The first 10 rows are patterns. Each new row is the sum of 3 different patterns, raised or lowered, with some noise. Before adding, each is slid sideways (what falls off one end comes back at the other) and multiplied by a number that may be negative. Names go in the order of the patterns.
(in the rows, 128 means zero)
Known rows, each followed by the names of its patterns:
[107  98 110 131 117 159 106 109 108 106  99 115 148 116 159 147  96 128
  94 112 104 162 155 144 145 133 123 141 141 107 114 110 105 143  98]
k_810
[160 144 161 150 128 143 144 152 133 141 115 106 162 122 135  96 131 138
 111 132 144 129 155 122  98 108 146 116 119 120 129 105 126 111 119]
k_286
[100 153 133 129 106 144 135 139 147 135 118  99 132 132 127 154 158 161
 145 147 148 133 140 150 145  96 153 103 111 144 153  96 132 140 116]
k_546
[118 118 154 118  98 103 110 162 134 115 111 101 125 100 120 110 112 142
  98 135 119 128 111 157  96  96  93 123 148 151 104 161 120 129 156]
k_61
[140 131 112 126 146 160 141 144 117 159 128 162 114 130 154 158 141 133
 158 131 101 111 145 109 108 103 138 117 122 100 157 159 134 122 136]
k_873
[158 136 122 100 154 122 138  95 131 133 110  97 107 129 106 122 135 149
 146 137 158 108 102 116 160  98 121 117 161 130 121 126  96 126 111]
k_983
[110 118 126 123 163 129 112 143 110 122 148 140 140 113 137 106 136  96
 159 159  99 161 139 102 140 118 101 147 135 131 133 123 103 120 108]
k_860
[112 158 112 101 111 135  96 160 158 141 148 126 137 141 144 129 127 161
 160 159 102 159 155  99 154 102 153 128 122 108 110 145 125 140 141]
k_284
[162 146 128 135 102 157 152 107 123 143 124 124 142 143 120 156 127 122
 101 112 123  99 148 121 155 162 126 138 160  97 129 161 152 133 131]
k_396
[133 145 131 160 141 133 124  98 117 129 121 118 128 144 109 124 133 110
 109 134 125  95 156 116 148 161 159 105 149 123 148 160 125 113 116]
k_550

New rows, each followed by the names of its patterns:
[159 153 121 124 143 146 154 116 118 117 151 124 113 129 132 133 110 119
 107 134 157 125 118  92 125 133  92 113 119 102 114 121 121 151 138]
k_286 k_61 k_873
[107 107 105 142  94 113 111 134  90 110 109 118 142 122 153 130 134 137
 149 134 105 105 105  77 131 116 118  96 105 121 103 134 123 120 125]
k_286 k_61 k_983
[113 132 112 110 152 160 130 142 135 148 149  96 107 169 160 108 115 150
 119 130 101 115 120 171 105 122  95  99 137  94 132 162 159 119 156]
k_873 k_860 k_396
[ 72  92  84  99 117 158 136  89 142 136 153 108 124 138 155  83  99  82
 125 138 136  91 146 123 125  88 123 113 158 107  96  87 108  99  87]
k_286 k_873 k_983
[111 156 150 174 129 126 157 183 147 130 161 152 145 162 127 172 111 162
 125 152 112 148 160 155 140 142 142 156 126 177 158 110 141 144 136]
k_61 k_873 k_396
[ 99 136 137 105 105 132 130 125 164 123 119 164 123 140 122 142 109  89
 170 131 134 167 148 135  99 124 119 158 105  79 144 130  83  99 133]
k_873 k_284 k_550
[124 171 132 156 160 142 152  95 160 176 147 155 169 152 119 174  84 110
 208 108 203 164 202  82 124 104 126 169 136 117 120 150 180 146 167]
k_810 k_284 k_550
[120 155 145 164 197 114 130 106 117 167 155 168 117 166 149 114 121 136
 153 119 187 189 135 172 137 145 158 146 113 138 145 130 140 135 116]
k_810 k_61 k_860
[ 96 151  94  72 133 112 122 148 118 156 140  87 115  96 111  95 118 124
 118 105 187 107 127  93 112 118 115 127 124 115 160  74 118 132 167]
k_546 k_860 k_396
[ 95  96 105 105 103  35  85  77  32  91  83  77 105  81  78  94 109  93
  88  85  92  97 111  67  86  75 132  64 103  89  53  64  71 101  91]
k_983 k_284 k_396
[123 124 114 144 115 155 169 102 172 161 154 123 171 149 119 131 166  96
 127 142 171 111 139 121 144 148 162 157 152 145 122 100  99 113 145]
k_286 k_546 k_873
[160 169 144 151 154 155 115 178 153 137 120 191 138 175 121 126 144 154
 174 135 161 127 142 166 165 144 189 137 170 171 166 162 164 193 163]
k_983 k_396 k_550
[ 93 172 156 164 136 113 129 117 129 139 123 185 141 141 132 143 137 140
 138 133 133 170 181 174 124 183 114 176 133 107 111 200 122 129 114]
k_61 k_983 k_550
[144 139 171  90  64 114 117  92  81 119 148 163 132  86 115  83  60  96
 160 109  83 120 118 103  90  98 123 112  73  70 129  78  89  77 109]
k_810 k_873 k_983
[163 128 120 132 168 124 109 145 127 159 165 181 119 154 133 143 150 109
 125 114 125 137 126 144 125 171 110 137 154 128 117 162 122 144 141]
k_546 k_396 k_550
[147  83 121 161 112 159 156 116 179 147 109 138 151 136  84 127 131 133
 127 137 128 123 157 131 114 160 154 183 174 135 100  92  92 153 114]
k_810 k_286 k_61
[128 182 119 137 183 139 170 108 133 166 123 193 129 148 155 146 142 167
 134 160 175 177 142 155 174 121 131 150 109 159 208 165 182 152 129]
k_61 k_284 k_396
[ 94 122 136 118 114  99 130 124 189 134  99  58 146 167 172  96 179 110
 157 169 101 148 195 173 128 140 155 145 133  86  84  86 148 107 172]
k_61 k_983 k_396
[112  96 153 113  91 129 147 128 157 127 100 165 115 149 164 124 149 128
 135 132 141 110 187 163 133 173 104 130 106  86 117 111 112 156 165]
k_860 k_284 k_396
[132 165 130 120 100  56  90 100 124 105 113 106 108 102 147  67 119 137
  96  56 147 106 114 150 167  98 148 121 172 123  95  91 119  98 136]
k_546 k_983 k_550
[ 73 189 137 151  96 129 136 154 118 102 139 141 128 155 102 165 147 168
 101 149 115 134 121 125 165 111  88  83 138 103  90  81 113 147  92]
k_810 k_873 k_284
[120  96  98 141 138 102 117 103 100 135 101 117 127  99 119 133 111 136
 133 141 134 144 132 142 132 141 134 106 117 101 127 111 153  89  91]
k_546 k_860 k_396
[126 106 146 125  92 120 141 114 153 111 132 108 155 119 129 153 123 182
 145 158 168 136 176 113 102 135  76 118 115 144  83 125 108 110 145]
k_286 k_873 k_860
[148 123 160 102 167 192 150 176 171 142 157 156 145 180 158 158 140 148
 110 126 150 122 113 116 149 155 147 137 138 134 136 172 171 166 152]
k_286 k_873 k_860
[138 176 136 147 162 161 140 126 180 123 134 171 165 167 153 189 126 131
 145 173 100 133 160 170 158 176 154 156 142 150 198 187 167 125 182]
k_286 k_983 k_284
[139 102 133 133 116 132 122 105 144 158 126 158 123 118 150 129 159 124
 142 125 130 128 120 137 117 126 147 112  91 141 139 117 151 124 111]
k_546 k_61 k_284
[164 128 149 200 153 149 135 141 158 124 156 148 195 123 154 132 184 122
 182 127 172 159 165 159 169 186 145 147 138 152 110 115 113 124 157]
k_873 k_983 k_550
[141 134 156 139 117 189 160 155 119 143 126  99 182 106 137 102 107 123
  71 163 158 110 180 115 101 103 109  80 136  98 151 131 128 106 107]
k_286 k_860 k_284
[145 131 178  53 106 103  95  95 119 139 104 141 125  80  44  57 135  95
  60 147  81 152  78 147 120 184 168  90 118 142 101 111  92 152 102]
k_546 k_983 k_284
[183 149 150 174  93 133  72 105 128 105 116 127 172 175 143 147 114 127
 103 194 150 105 157 166 118 140 138 131 197 149  93 148 165 153 127]
k_286 k_61 k_396
[140 128 150 145 128 109  99 141 147 120 127 135 155  77  94 118 115 131
 115  92 111 146 113 110 123 102 129 118 128 109 148 138 112 132 124]
k_810 k_286 k_873
[144 130 149 139 128 164 169 138 103 141 151  97 141  82 143 119 118  84
 151 146 130 120  88 166 126 111  79 142 165 110 141  90 192  72 128]
k_873 k_983 k_284
[153 113 117  96 143 132 149 115 187 153 160 119 153 130 115 149 150 169
 135  92 153 194  90 171 110 175 147 130 148 154 162 133 143 158 120]
k_810 k_983 k_284
[176 105 125 195 167 140 173 201  75 152  98 115 120 153 134 138 129  94
 145 136 132 130 106  99  71 125 127 137 174 126 140 142 195 128 144]
k_810 k_546 k_550
[127 131 104 132 124 103  82 100 110 101 137 127 131 142 120 155  87 102
 108 152 108  93  97 179 147 108 126  98 104  86 145 109 114  93 167]
k_546 k_983 k_396
[115 162  99 139  94  64  87  81  81 117 137  94  81 107 100  83  93 129
  86 152  52  59 155  80  77 116  97 103 105 120  66 102 104 129 126]
k_810 k_860 k_396
[ 69  67 107  66 114 113  55 107 118 101 117 120 125  99  85  98  89 122
 151 108 106 115 130 113  92 132  92 117 114 101  73 100 108 114  84]
k_286 k_546 k_61
[137  64  91  97 128 136 105 107 119 141 134 145 101 134 145 153 124 150
 101 118 135 134 131 149 169 117 110 136 101 132 143 159 164 138 141]
k_810 k_983 k_284
[114  84  95 114 117 138 114  78 125  87 119  78 134 145 122 111 113 118
 113 120 108 106 111 108 148  95  95 101 110 113  99 123 114 101  91]
k_810 k_983 k_396
[ 71 100 134  93  39  38 118  56 118  97  73  55  53  64 111  86 127 112
 103  87 105 122 129 104 122 117  67 107  30  74  79  86  62 115  73]
k_546 k_61 k_983
[ 98 104  90 162  88 104 147 118 113 127  98 109 151 121  84 141 123 116
 137 143 103 125 110  83  89  72 103 116 106  83  78 128 104 132 138]
k_286 k_860 k_396
[167 122  98 120 132 148 109 148 136 149 130  85 111 112 116 114 114 142
 114 132 120 123  92 122 113  97 142 100 128 147 161 116 125 121 129]
k_61 k_284 k_550
[140 175 178 147 150 162 138 169 163 153 177 156 170 162 138 158 133 152
 154 163 126 173 190 176 147 155 132 171 141 151 151 115 155 149 134]
k_286 k_61 k_860
[118 136 159 118 135 167 125 148 177 138 142  90 159 141 154 163 166 147
 115 144 103 100 177 141 160 140 157  69 108 117 128 118 112 103 125]
k_810 k_546 k_61
[101 106 108 128  98 123 133 103 140 114  99 105 150 119 126 150 135 118
 123 130 109 108 109  87 136 117  86  97 115 107 100 141 113  88 129]
k_810 k_396 k_550
[149 132 147 133 138 119 134 114 118 147 110 126  92 141 170 128 160 135
 142 132 106 126 137 145 126 133 142 122 133 164 115 115 162 134 102]
k_873 k_284 k_550
[144 126 137 148 146 129 201 194 111 184 104 180 156 233 151 184 188 198
 181 165 179 128 123 136 148 174 121 118 135 108 143 124 199 152 142]
k_810 k_873 k_550
[ 97 119  67 136  95  94  98 102  64 110  94  57  91  83  87  80  79 105
  67 115  53 126  49  64 118  39  98 121  85  89 148  49  46  53  87]
k_61 k_873 k_860
[ 91 123  70  58 126  54  89 117  87 116 109  93  76  98  60  90 122 104
  92 109  86  84  67  61  88  74  74 107  77  90  80  80 118  69  95]
k_61 k_860 k_396
[170 149 151 163 143 135 119 132 158 155 181 145 156 168 134 141 144 184
 142 135 171 134 156 133 187 189 144 173 140 149 138 143 140 139 166]
k_61 k_860 k_284
[142  76  65 138  89  98 128 129 158 158 110 136 112 101 110 162 117 147
 136 157 119 135  93 117 128  99 167 146 104  96 141 132 111 114 127]
k_873 k_983 k_860
[151 187 206 181 168 182  89 140 172 105 135 140 148 128 156 143 142 172
 131 161 113 131 173 101 186 141 194 191 175 161 185 131 167 157 181]
k_873 k_284 k_396
[167 158 138 208 219 199 217 186 154 181 168 175 127 174 165 226 184 156
 178 185 130 152 237 162 147 142 191 156 156 175 160 241 208 126 172]
k_810 k_873 k_396
[138 130 144  96 108 117  91 121 146  72 108 123  99 114 126 104 133  96
  84 109 117 107 112  99 126  92 145  93 131  62  88 123  78  80 169]
k_61 k_873 k_860
[129 125 102 129 134 142 147 124 115  90 151 110 113 136 167 140 151 160
 157 146 132 155 146  99 139  93 120 141 168  93 143 135 111 110 138]
k_546 k_983 k_284
[143 168 118 120 162 115 121 130 151 142 142 103  99 145 129  75 154 116
 122 107 128 149  92 161 101 139 149 101 108 160 130 118 117 129 106]
k_284 k_396 k_550
[ 79 161 122 147 127 138  47  93  56  69 119 140  70  99 124 122  94 158
  80 131 118 157 130 108 143  77  95  85 132 112 113 116 109 129  78]
k_810 k_546 k_873
[140 114 102 131 159  33 140 115  91 110 144 102 123 112 100 152 126 125
 102  73  48  57  93  52  68  82  82 133  92 149  87 100 104 103  80]
k_810 k_546 k_860
[121 122 184 171 122 169 134 144 170 153 119 153 103 115 118 122 149 134
 130 111 109 143 100 128 121 150 166 120 163 149 124 117 148 135 117]
k_286 k_61 k_983
[ 99  99 113 130  90  95  90 125 108 142  93 135 153 150 105 128 136 108
 106 124 118 150 146 135  97 143 118 150 110 134 156 155 130 113 126]
k_286 k_873 k_860
[ 77 126 107 131  70 137 149 102 127  86 140 116  93 105 101 115 116 126
 104  91 147  74 103  80  71  62 154 118 107 102  79 115 138 128 109]
k_983 k_284 k_550
[125 102 120 132 109 106 105 137 121 136 114 157 132 106 112  95 120 131
 162 145 126 150 115 125 110 125 117 122 118 109 139 100 115  90 134]
k_810 k_546 k_873
[103  63 130 107  90  76 111 129  92  73  96  99  72  82  93 132 130 130
 122  82  78  90 139  84 103  98 153  72  75  92  46  94  87 117 100]
k_286 k_983 k_860
[131 161 136 114 149 143 112 125 135 132 135 127 149 128 146 134 136 122
 104 140 111 130 131 147 132 149 106 120 119 118 140 160 128 172 129]
k_61 k_860 k_396
[129 102 129 138  84 104 126 136 128 133 116 135 134 171 155 112 131  95
 121 111  84 129 110  90 167 127 115  92 119 117  61 100 105 125 153]
k_810 k_546 k_396
[116 117 134  95 169 186 149 162 110 115 140 163 122 124 126 107 158 124
 113 124 106 137 112 161  95 137 147 138 113 112 139 137 132 160 107]
k_810 k_61 k_550
[127 124 126 130 145 145 146 144 121 109 160  64 120  99 154 182 158 134
 185 100 142 183 142 138 164 143 142 106 138 163 189 138 114 105 161]
k_61 k_396 k_550
[140  97 144 136 101 128 111 121 110 171 161 150 150 137 135 122 156  96
 108 111 110 135  99 116  81  97 143 113 150 101 118 122 110  99 109]
k_810 k_286 k_546
[122 166 166 129 152 147 141 150 157 180 167 145 122 116 143 136 141 165
 145 106 168 113 130 101 124 141 133 187 118 141 109 109 115 156 131]
k_810 k_983 k_550
